The same things were measured in two ways. Each way mixes the same 10 hidden numbers, adds some noise and spreads widely along 6 directions of its own, which tell nothing about the thing.
Some things both ways: the first way, then the second way.
68 -31 -21 10 -4 41 -58 -32 25 26 12 38 -28 -5 -20 0 -11 18 4 15 -34 34
 -34 20 40 33
-31 -46 29 -26 -2 -27 -2 -8 -7 -24 -43 -43 -13 -10 -2 -4 8 -16 -3 -19
 -16 -2 -16 -18 -20 2 42 57

-50 18 -14 -34 6 -15 33 24 -23 1 -24 26 18 -35 8 -25 49 20 -28 -19 12 26
 2 -6 -22 0
11 -6 1 -4 -7 -20 -20 -1 17 -17 21 29 23 -2 -25 9 0 32 3 3 1 2 -3 14 -20
 -23 26 -5

-17 1 31 50 14 -42 -4 43 -29 -5 3 -29 -20 -30 -11 -26 -7 -3 -12 -5 42
 -15 11 42 -5 -57
-3 -3 14 16 33 4 14 11 -22 38 32 29 -26 -1 4 1 39 5 -6 -3 13 6 -30 -31
 14 -10 -6 -29

62 -18 15 18 14 22 -43 4 0 11 7 -14 -30 4 -24 25 -30 10 -12 7 11 44 -39
 25 12 -7
-8 -31 17 2 -2 -15 9 23 19 27 -49 -11 -16 -8 -3 4 -3 10 -12 -11 -7 18
 -50 -6 -39 -6 11 -7

-23 -25 -9 28 -4 6 12 -17 18 -17 -51 42 -10 -12 27 4 31 10 37 13 -36 -38
 32 39 69 -33
-9 -63 0 13 -30 -26 -27 18 20 1 -53 -33 -24 13 -5 -41 27 -53 -26 -37 22
 9 11 -8 23 -1 30 3

-4 28 -7 48 -6 -21 11 1 -5 -11 -6 -29 45 -36 -26 -28 23 39 -22 -21 13 17
 32 -14 -22 -5
5 0 19 -3 -29 -5 19 -2 -1 9 -9 4 -7 5 1 16 16 26 14 -1 12 -20 -3 4 25 8
 7 -11

-41 -35 -34 -78 10 39 16 3 8 -43 13 36 -23 -28 30 11 15 33 30 4 32 -12
 -9 9 -12 38
43 6 -2 21 -61 -40 -7 16 37 27 34 36 49 1 41 38 -34 19 -5 -21 42 21 -24
 10 18 42 25 -34

-8 -17 -9 18 4 6 29 10 -26 -1 -47 35 30 -56 10 -17 23 26 13 -27 -60 17 4
 30 48 23
0 -28 -16 42 -6 -32 6 37 15 37 19 13 -5 -7 31 1 30 -18 -41 -9 41 18 -30
 -27 14 15 13 -54

31 -31 4 19 49 35 -3 -8 -34 22 -12 69 -11 -48 -25 7 36 -28 0 10 -24 -14
 -40 27 13 22
20 5 34 -22 -33 7 -10 -15 -10 0 22 7 -1 2 -13 -17 -6 -9 6 -13 13 14 6 -3
 -15 -16 21 -3

-69 17 12 24 -17 -66 3 25 10 -25 -8 -25 16 7 16 -22 -3 -26 31 -24 11 -22
 62 7 -7 -44
12 25 -7 14 -32 5 -14 -1 4 21 6 20 15 21 -18 21 3 7 10 -36 28 6 -4 17 13
 10 12 -9

-51 -27 -10 5 -2 -25 18 26 -31 -9 -13 67 -9 -21 18 -13 59 -10 -2 4 -30
 -68 7 39 14 1
37 12 7 -9 -40 -19 1 17 2 20 -24 11 11 -17 -17 -4 -1 -32 5 -28 23 12 -13
 9 -4 25 -3 -14

13 -21 12 29 41 17 -28 -8 -20 15 -1 26 -23 -44 -25 -15 9 -33 11 -1 9 -9
 -12 32 10 -6
25 26 23 -13 -16 29 6 -17 6 37 6 9 -4 13 4 2 2 12 32 -28 19 17 -2 7 -7
 -3 8 -12

25 3 -2 16 5 24 9 -4 12 7 -16 -17 29 -33 -49 10 -19 39 37 -14 -13 41 -4
 26 11 11
-22 -42 46 -19 -15 -12 -24 -6 -8 -2 -8 -16 -17 17 -6 -26 -8 -34 -28 -30
 6 -4 3 -41 33 0 29 68

21 2 15 26 -9 8 -16 -23 16 19 3 -19 40 -29 -19 -5 -43 -28 56 -19 -37 42
 14 -32 10 32
13 5 -24 -11 -29 -41 -61 -17 28 -20 43 10 53 14 5 35 -21 -9 -15 -20 11 6
 -11 12 -15 36 32 32

-30 -13 -14 0 34 15 5 -6 -15 6 -25 27 -17 -78 -26 -61 35 14 13 -4 9 5 14
 50 15 7
-1 19 -16 -3 6 21 -14 -20 14 25 -2 3 -11 26 -11 13 34 12 20 -23 15 -4 -8
 17 -4 1 9 -13

-27 -16 -12 2 -17 16 24 -11 -1 22 -11 28 26 -30 -24 -12 16 6 22 -65 -54
 -13 18 -4 21 44
-16 5 -36 -2 -53 -32 -15 2 18 -2 -46 -1 8 33 -59 37 -2 11 -32 -36 30 -30
 -15 32 17 28 12 1

33 -31 29 30 -27 -3 -44 -16 10 9 38 -42 -14 -6 8 2 -66 -11 14 33 7 11 -3
 -19 -2 8
-22 -30 17 -19 2 -42 -6 -23 -18 -25 36 -19 6 -3 14 2 11 -20 -36 -15 3
 -25 19 -38 12 26 22 60

19 15 35 19 -45 -22 -20 -27 48 17 2 -65 29 40 -4 33 -70 6 13 3 -34 41 25
 -17 26 -18
-16 -51 -27 10 2 -63 -48 26 28 -17 2 -5 8 -10 1 6 24 -23 -53 -2 -7 -6
 -37 -25 -12 1 17 1

-36 -35 -5 -2 -13 10 5 -21 6 8 -41 36 -24 5 7 -1 34 18 -15 -14 -44 -41
 21 36 56 -7
5 -13 16 -7 -62 -17 21 -2 3 17 7 -20 -13 1 17 -5 22 -8 -35 -26 48 -20 -2
 -23 32 6 8 -40

-71 -2 -19 -63 11 18 49 6 10 -11 -20 25 -4 -37 -2 -16 17 42 19 -46 14
 -28 20 40 15 -3
6 17 -1 -2 -54 -28 -36 -16 -9 -15 71 39 38 21 -22 41 -18 26 -26 -38 32
 -31 -4 -5 39 0 12 3

-27 -41 -13 -15 6 27 4 -22 0 -5 -21 35 -34 -33 7 -11 24 29 6 27 -6 -34 8
 49 41 6
3 -5 -2 -4 -26 -13 -7 -11 -7 5 19 -7 -12 8 -2 -4 30 -14 -17 -14 22 -15 3
 -11 13 8 2 -16

35 -21 3 -27 48 69 16 -32 7 15 -11 71 -6 -18 -1 57 0 1 14 -17 -24 -22
 -43 27 43 10
14 -22 -1 14 -45 -31 -49 14 6 -21 29 26 22 3 -31 1 -15 8 -21 -25 10 3
 -15 2 -4 -31 21 -20

-32 -29 2 -17 5 -11 -10 -9 3 11 3 41 -34 9 13 12 2 -17 18 28 -1 -51 -2
 50 9 -11
5 7 4 -4 -32 -8 -4 7 3 8 3 9 13 0 -9 9 26 -17 -8 -32 41 -1 -8 -8 20 -9
 30 -15

15 -44 -16 0 16 47 -4 -44 5 27 -18 52 -18 -30 -15 8 9 20 15 3 -24 -18
 -17 49 29 29
21 -2 32 -18 -17 -1 11 -6 -11 12 5 6 -4 -9 1 -21 18 -24 15 -22 23 6 12
 -13 21 -5 19 -5

26 -3 -9 -28 35 20 -16 6 17 -4 25 61 -37 4 13 30 14 0 -6 31 36 -19 -40
 22 10 -40
2 -11 28 -3 -37 -13 -17 17 12 -13 -11 15 22 -3 -12 17 -5 31 9 -10 -2 2
 -25 2 -3 -31 41 7

15 9 40 50 12 -4 9 -2 -18 40 -34 -15 11 -40 -35 -16 -4 -9 -26 -22 -36 25
 7 9 45 -31
42 17 12 -22 -22 -11 -7 -5 30 27 12 14 9 -10 2 10 -3 11 -2 -16 -3 -12
 -17 -6 -20 8 -36 -16

38 12 14 20 37 9 -24 0 -18 -2 21 -32 7 -7 -48 31 -15 12 -37 -11 53 25
 -33 19 -58 8
6 6 14 -17 -56 -25 -13 -11 2 -18 35 10 32 1 -10 38 -15 48 -13 -14 13 -4
 -44 5 -21 -21 36 -24

-34 8 1 5 -22 -37 -16 0 -8 12 -3 14 17 14 -16 -15 44 -33 -30 -8 -19 -6
 15 -27 -28 17
-12 -25 35 -22 -28 -6 24 -11 11 6 -7 -17 -12 1 28 -5 25 2 -7 -14 35 -8 2
 -24 31 -10 44 -3

-41 10 29 17 14 -25 -4 18 -1 -18 -2 -51 -21 -24 1 -17 -13 -12 6 9 64 5
 29 3 -11 -61
-17 -41 -18 2 25 -27 -57 -14 15 -18 46 9 -2 20 -8 -8 18 2 -20 -5 -7 2 -5
 -6 -7 -18 29 8

Other things, the second way, with their names:
q_283: 7 -20 -19 7 16 -28 -37 12 12 -15 19 1 5 -18 -3 -6 52 -6 -5 5 -20 -11 -6
 -12 -27 -17 -2 -11
q_528: 16 -53 17 -12 10 -38 -32 20 45 -9 10 -3 17 -33 35 -32 25 -36 -14 -15 -2
 18 4 -36 -12 -27 33 7
q_467: 28 -4 31 -8 -60 -11 8 -22 -3 -1 45 -3 4 -4 20 1 -10 40 1 -8 10 -11 6 -5
 -8 -8 -2 -24
q_550: 36 -26 26 -2 -40 -39 -2 4 17 5 48 16 13 -15 33 -18 -16 3 -27 -5 25 15 -3
 -21 1 -4 15 -39
q_321: 12 5 -9 -13 -15 -7 -20 1 36 -1 -7 -4 12 -1 -13 -1 24 3 -8 -6 8 -8 8 5
 -32 -15 9 -4
q_5: 3 0 7 -6 -39 -8 -12 -11 32 3 -5 1 19 18 11 16 5 18 7 -27 26 -23 34 6 40
 11 23 31
q_248: 3 8 27 -38 -63 -31 -23 -22 14 -23 43 -3 34 3 20 44 -10 32 -25 -4 9 -37
 -18 -22 12 5 26 30
q_397: -4 -25 21 -5 -37 -34 23 7 18 2 -20 -11 11 -7 17 11 10 4 -16 -23 29 -31
 27 -20 41 16 19 24
q_293: -5 10 0 4 -26 -18 -15 20 17 -3 -3 12 23 1 -22 26 -4 19 -30 3 12 7 -30 -1
 -32 -5 32 3
q_947: 8 -5 12 -18 -43 -18 31 -18 11 8 -24 -17 3 -1 8 20 -3 19 12 -34 25 -8 -3
 16 6 20 23 -11
q_684: 11 1 4 -24 -53 -44 -13 -24 3 -39 23 -2 39 -9 -12 25 -12 12 -5 -18 14 -16
 10 17 -7 17 34 20
q_194: 13 17 8 3 -27 -6 -13 4 2 19 4 19 20 7 1 29 9 4 14 -40 23 -6 -11 0 30 11
 17 5
q_424: -32 -20 20 -7 -12 -11 20 16 11 14 -54 -23 0 0 10 13 29 -16 -13 -37 33 -5
 -6 -23 28 5 51 33
q_394: -6 -12 33 -7 -13 11 2 8 6 26 -10 15 -24 15 -7 5 13 35 3 -8 1 -13 -31 -14
 29 -28 4 -10
q_695: -56 -28 -5 10 -25 -26 1 -9 -26 -23 17 -20 -9 20 -16 26 29 26 -46 -15 23
 -35 -2 -22 15 -10 38 15
q_835: 17 16 42 -24 -15 23 23 -8 8 12 -14 0 -13 -5 -11 -10 17 27 19 2 -6 -23 31
 -6 -9 -21 -17 17
q_516: -1 -27 -1 -7 -8 -25 -7 -3 43 6 3 10 0 15 -1 3 5 27 -22 4 13 -14 9 0 10
 -3 9 -3
q_497: 44 10 5 -24 -7 -16 -50 -10 -8 -17 19 17 15 -16 -38 -25 -2 -43 27 -23 -14
 24 0 14 -40 -5 4 8
q_496: 50 39 16 -21 -70 -37 2 -18 3 12 36 11 65 -25 12 55 -53 23 5 -52 22 11
 -31 13 -43 33 9 -10
q_197: 11 -10 10 -28 -23 -21 -19 -16 29 -3 7 -1 8 7 13 4 5 -5 4 -3 12 -6 -4 1
 23 13 24 10
q_992: -31 -15 23 -2 -20 -1 44 -12 -4 10 -8 -19 -17 12 26 21 30 31 0 -14 34 -23
 9 -12 38 3 38 2
q_335: 12 -18 -19 19 -17 -37 -22 18 33 5 12 37 18 15 -23 12 -17 27 -29 4 8 0 -7
 15 -3 13 -5 -15
q_504: -2 -17 22 6 -45 -16 0 15 0 4 -6 5 -4 8 10 3 8 -8 -11 -6 29 12 -24 -8 36
 10 40 -5
q_246: 7 7 23 -10 -38 -2 -8 4 26 24 6 -10 20 -6 30 28 5 18 -5 -31 16 0 -36 -22
 -12 -5 23 -5
q_109: 4 -31 4 -5 -47 -30 13 -10 15 -1 -13 -12 -4 5 -12 -8 -10 9 -17 -36 31 -8
 15 12 8 3 14 -24
q_901: 16 -19 18 18 -16 -26 -12 11 -23 -2 27 17 7 -15 -3 -3 -7 -5 -1 -33 -2 1 2
 -18 6 -1 2 7
q_449: 3 -6 35 -4 6 -2 -26 -27 -51 -20 50 7 0 -1 -22 -2 -15 12 13 -30 -33 -5 6
 -19 -31 -9 -1 49
q_171: 12 -34 -20 29 1 -21 -30 2 13 -8 24 14 -11 6 -8 -13 10 31 6 15 -19 19 -11
 26 -43 -17 2 -47
q_218: 2 0 39 -14 -74 -8 -14 -12 -3 -7 -4 -16 14 8 2 26 -22 26 -2 -37 5 -20 -7
 -8 10 3 16 34
q_175: 24 -7 3 -1 27 -13 -16 19 -4 -3 3 26 -17 -21 -32 -26 40 -14 14 19 -28 -6
 2 -3 -19 -11 -27 -9
q_706: 1 -24 19 1 -30 -19 31 -6 -4 5 2 1 -17 9 6 -3 1 25 -12 0 25 -10 17 1 22
 12 9 -13
q_622: 49 53 28 -27 -31 15 -41 -19 -8 19 22 27 23 7 -24 12 -24 -13 34 -36 -11 1
 -5 4 -7 18 -21 42
q_635: -8 -18 19 14 -27 -11 -22 8 9 19 7 15 2 23 2 17 -8 15 -17 -38 18 -12 -11
 -17 45 -1 15 16
q_207: 20 7 -4 -24 -17 -13 -10 -29 19 -8 26 1 19 -2 -8 -1 -1 11 2 -23 13 0 19
 15 -30 -3 15 -4
q_657: 19 3 -3 -9 -50 -42 -36 -15 0 -29 49 11 40 -4 -9 25 -10 9 -18 -37 10 -21
 5 -2 3 4 10 11
q_253: 10 -14 18 -4 -55 -32 -27 0 2 -6 33 -6 21 -5 19 10 1 -8 -26 -28 20 -5 -20
 -25 13 2 24 -4
q_742: 30 -4 31 -1 -18 -11 23 13 -3 42 4 7 -18 -10 17 -13 4 -19 -11 -15 15 -5
 -6 -31 21 31 -34 -6
q_712: -12 45 0 -8 13 38 -25 -25 -52 -7 18 20 -6 22 -74 14 32 13 28 -26 -10 -16
 0 12 -21 -38 4 22
q_326: 7 4 33 -1 -36 19 16 4 4 43 -34 0 -15 19 -15 2 -13 5 8 -42 26 6 -12 -1 15
 0 7 0
q_416: 24 1 -18 -9 -42 -65 -57 0 7 -47 38 29 52 -3 -52 9 -50 -8 -45 -3 -5 4 -3
 19 -48 24 13 31
q_798: -7 -22 43 -23 -29 -14 20 -3 8 6 -15 -9 -1 -7 18 14 0 22 0 -22 14 -11 -24
 -16 18 -10 33 8
q_466: -2 -18 33 14 9 22 16 -11 -30 30 21 9 -45 25 5 -38 21 -13 12 -15 27 17 23
 -16 39 0 11 -9
q_243: 0 -8 19 11 -31 -11 -9 5 -15 15 27 -3 5 0 13 7 2 -6 -26 -36 26 9 -31 -31
 -5 -3 25 -10
q_131: 58 6 5 -16 -66 -38 -14 -10 33 10 48 1 40 -24 26 8 -32 10 -24 -26 22 12
 -16 0 -52 14 -10 -47
q_124: 31 -30 11 -18 -20 -44 -14 20 56 24 -3 -6 23 -26 43 4 -1 -17 -21 -19 9 21
 -48 -21 -24 11 17 -25
q_776: 4 -18 -12 18 25 -9 -6 31 -3 3 18 30 -24 -15 -22 -23 57 2 -4 39 -2 24 -39
 1 -31 -42 14 -77
q_167: 25 28 41 -31 -22 8 14 -7 -17 2 27 18 11 -15 2 -8 21 -20 15 1 27 9 8 -12
 9 -7 29 -5
q_340: 22 13 40 -22 -13 15 7 -24 -6 6 29 -4 4 -4 24 -17 9 -15 19 -1 13 11 36
 -14 -4 10 22 32
q_232: 15 18 30 -18 -62 -18 -12 -21 -19 -13 47 -5 26 -2 13 19 -7 -7 -9 -30 22
 -15 6 -19 16 20 19 25
q_707: 10 -30 -7 20 -9 -42 -11 28 46 35 35 18 8 4 41 1 7 -9 -66 5 35 2 -10 -41
 18 28 -3 -20
q_264: 23 22 15 -11 7 9 -9 3 4 21 19 32 13 -6 -5 6 26 -3 29 -22 12 5 -4 -4 7
 -16 13 -10
q_788: 3 -2 -36 -14 -46 -33 -35 9 50 -6 -31 0 18 12 -36 16 18 -1 -26 -24 27 -23
 -11 24 7 -7 12 -25
q_809: 13 13 37 -23 -39 3 9 17 25 25 -45 -13 15 -13 18 17 8 -4 11 -15 11 7 -32
 -13 -9 4 28 19
q_566: 26 -14 7 9 -31 -22 6 6 6 12 37 16 7 -21 35 8 24 17 8 -17 27 9 -28 -10 12
 -14 21 -67
q_786: 0 12 29 0 -44 -10 7 6 -15 9 -7 9 16 4 -1 19 -2 -8 -6 -25 35 -4 -1 -16 37
 23 29 34
q_475: -11 29 15 -14 -26 30 -7 -36 -16 -10 3 0 3 26 -28 17 26 28 37 -33 12 -32
 40 16 25 -17 24 39
q_235: 11 0 4 26 -11 -16 17 24 -4 17 11 23 22 -20 31 37 20 30 25 -9 13 14 -37 3
 3 5 32 -36
q_620: 9 -13 -30 -1 -20 -33 -28 13 65 23 -68 -16 10 14 -10 19 -5 -9 -6 -25 0 0
 -13 28 -20 44 -4 18
q_213: -13 -18 10 -1 -58 -20 -25 -14 -4 -39 39 0 23 15 -11 11 -1 33 -27 -12 23
 -20 19 -1 8 -25 43 11
q_766: 0 -15 1 6 -31 -32 -34 -3 30 15 61 7 35 13 55 37 -1 8 -38 -33 32 -8 -22
 -36 27 23 30 9
q_250: 32 3 65 -18 -41 4 10 9 22 55 -9 20 -1 11 26 5 -34 3 -5 -31 18 -8 -11 -36
 50 25 -18 34
q_535: 13 2 20 -11 5 -24 18 8 -7 15 30 25 11 -25 6 18 4 13 -12 -5 5 6 -36 -24
 -21 -3 7 -15
q_511: 2 -50 27 21 13 -1 25 22 -3 24 -24 16 -40 -4 -5 -40 22 0 15 -5 12 20 6 -5
 23 -25 10 -35
q_316: 56 32 32 -15 -52 11 12 -8 12 7 25 21 24 -23 12 2 10 28 50 -11 19 3 17 18
 -8 -20 8 -38
q_993: -1 12 3 -25 -28 -20 -22 1 24 -2 -30 -22 33 -13 3 40 20 -5 10 -44 -3 -25
 -13 -5 -5 8 17 40
q_666: -12 -21 -23 -3 -27 -14 -17 9 40 12 -63 -39 -7 5 -6 1 47 -20 -7 -39 23 -7
 -19 9 -2 -8 32 -23
q_514: -41 2 -3 13 -21 21 15 -6 -9 -7 21 11 -21 37 -21 13 59 50 -25 11 41 -41
 25 -6 43 -42 32 -19
q_604: 10 1 19 -24 -15 -14 -32 1 22 9 -2 16 12 3 -24 11 -17 4 -14 -23 -2 -8 -23
 -13 -8 -10 1 28
q_480: 2 -35 13 6 -8 -9 -22 23 61 33 -26 1 4 7 32 11 11 17 -5 -24 5 -4 -19 -17
 23 -11 15 6
q_808: 35 29 5 -4 -28 -8 -2 5 11 30 17 31 9 1 -11 16 -6 15 -3 1 9 2 -30 7 -14
 14 -23 -30
q_534: -14 -11 -29 3 -71 -46 -6 24 47 16 -61 -15 14 13 -15 48 12 20 -44 -36 37
 -37 -45 9 29 15 13 -27

Some of these things the first way, each followed by its name:
-52 22 12 -20 -10 -28 14 23 36 -20 -5 -24 -5 15 11 1 -16 0 31 -24 21 -14
 41 8 25 -58 | q_635
-23 13 34 22 -40 -50 0 -10 13 25 -4 -4 10 22 18 -3 -6 -19 -25 14 -37 -14
 29 -18 30 -46 | q_175
-12 2 11 -48 -23 19 9 -8 36 35 2 26 3 14 -20 19 -14 -25 31 -39 -62 2 -1
 -28 55 9 | q_250
-63 -15 0 -58 9 9 45 44 -34 -20 2 46 -11 -53 30 -8 50 -7 -10 -14 15 -27
 -8 -31 -3 2 | q_335
-3 -26 22 -22 -31 4 11 9 -6 9 9 3 14 4 19 45 -27 -23 20 -5 -31 13 -17
 -39 5 24 | q_416
-12 -25 -21 -17 44 30 6 -25 -3 -1 -19 77 -48 -35 23 -6 53 25 -20 47 29
 -36 -19 58 25 -34 | q_316
21 -1 -27 -15 25 29 -5 -4 -13 18 2 59 4 -34 -39 -14 46 21 -31 -28 -13 9
 -33 15 -3 39 | q_798
0 -24 -6 -39 15 45 -17 -31 18 -25 -5 -10 -37 2 10 26 2 40 -26 22 37 5 -1
 16 7 -5 | q_467
8 -52 -17 -11 1 63 -3 -24 -1 1 2 25 -33 -39 11 5 7 36 -3 -6 17 -8 -13 -3
 20 20 | q_706
43 6 2 15 2 9 10 8 -7 26 -29 22 29 -32 -15 5 -6 18 16 -4 -46 68 -26 12
 30 3 | q_293
15 -14 4 -3 -3 -2 -38 -8 -12 20 6 24 16 20 -12 5 -10 -38 -17 -58 -72 17
 -15 -5 10 68 | q_496
23 3 38 -13 -2 -9 -25 -37 7 39 3 36 9 31 16 41 -21 -64 -4 43 -49 14 -22
 -24 18 6 | q_528
-40 -17 -14 -31 -10 -17 -5 7 -20 -24 -3 19 6 -37 11 -24 39 0 10 54 2 16
 5 -4 -31 42 | q_340
-16 -11 -40 -13 -22 18 12 -10 39 -5 -24 49 0 -3 2 -4 36 45 32 -15 -36
 -10 17 24 47 -5 | q_504
30 22 5 -34 23 42 6 -35 35 19 -14 10 21 -26 -23 8 -20 18 20 -10 -23 57
 -8 -4 38 8 | q_480
-41 5 8 -43 0 -20 -4 16 7 -16 10 15 1 -6 16 -14 -2 -36 24 0 -18 -7 18
 -13 23 1 | q_766
40 22 12 51 22 11 8 -22 20 25 -23 -30 47 -50 -63 -6 -41 31 51 -29 -26 46
 12 44 28 -2 | q_622
-33 -12 -4 -39 -12 21 20 -19 -3 18 -38 26 19 4 -1 22 28 2 -21 -43 -57 16
 2 -21 22 42 | q_550
-26 2 13 32 1 -23 15 9 3 1 -27 12 -1 -22 19 -23 6 -1 0 -21 -14 -19 34 21
 48 -56 | q_657
5 29 17 14 8 0 0 -3 25 29 -9 1 4 0 -40 -4 5 -5 -13 -42 -7 3 8 -5 32 -50 | q_394
22 -7 33 -12 -12 -6 -42 -24 8 43 7 22 4 47 -17 33 -16 -68 -16 -5 -73 13
 -21 -27 27 34 | q_124
-31 -26 -28 -60 -22 -11 -17 1 17 -7 16 42 -27 11 17 -4 2 17 22 33 0 -12
 -12 35 -12 33 | q_424
-2 -9 9 -9 5 8 -19 -7 -3 27 2 48 17 13 -25 20 9 -60 11 -51 -66 -12 -11
 -18 15 46 | q_326
-9 -10 -21 -36 14 39 19 -19 24 -21 -28 14 -14 -22 17 15 10 57 11 18 27
 20 -1 26 14 -16 | q_213
-1 -27 37 19 -20 6 -26 -28 21 19 -51 -32 -26 35 13 25 -32 -12 -10 -14
 -42 27 19 12 67 -37 | q_131
-8 -5 18 -4 -15 12 -22 -28 40 -11 -16 -27 -16 32 29 17 -16 -12 -13 -8 -3
 22 29 -35 40 -33 | q_171
59 20 24 97 23 2 10 -11 -23 30 0 -14 61 -46 -58 8 -11 4 -15 -43 -26 1 -1
 4 -3 -1 | q_534
28 2 -29 -61 28 48 -11 -24 13 -21 22 35 23 -10 -22 31 9 25 -1 4 -14 14
 -31 -6 -14 78 | q_218
-4 -4 -1 6 4 -11 9 34 -34 28 -27 44 -8 -42 -12 -40 35 17 -35 -33 -37 20
 -21 38 32 -9 | q_535
-48 11 -24 17 -30 -38 -2 16 0 -12 -18 1 16 -25 8 -65 47 20 -20 -30 -11
 15 48 -14 -5 0 | q_992
-61 18 -15 -2 2 -34 13 6 4 -14 -9 19 13 -38 8 -59 38 4 13 2 21 -17 43 13
 -13 -16 | q_475
-14 22 5 3 -20 -53 -24 -3 24 5 5 -4 6 13 3 -32 -15 3 5 24 -14 12 28 29
 15 -21 | q_993
15 7 48 36 -15 -30 -21 -25 2 42 -17 -10 19 7 2 12 -24 -59 -4 23 -45 36 8
 -26 22 -18 | q_321
-55 1 12 10 13 -59 -19 12 -25 -28 4 8 -4 6 4 -12 38 -30 -25 41 22 -46 21
 27 -41 -5 | q_666
-39 -5 11 -46 -26 11 48 6 -10 2 -43 -15 34 -41 9 2 -9 30 21 -13 -45 57
 11 -19 31 33 | q_707
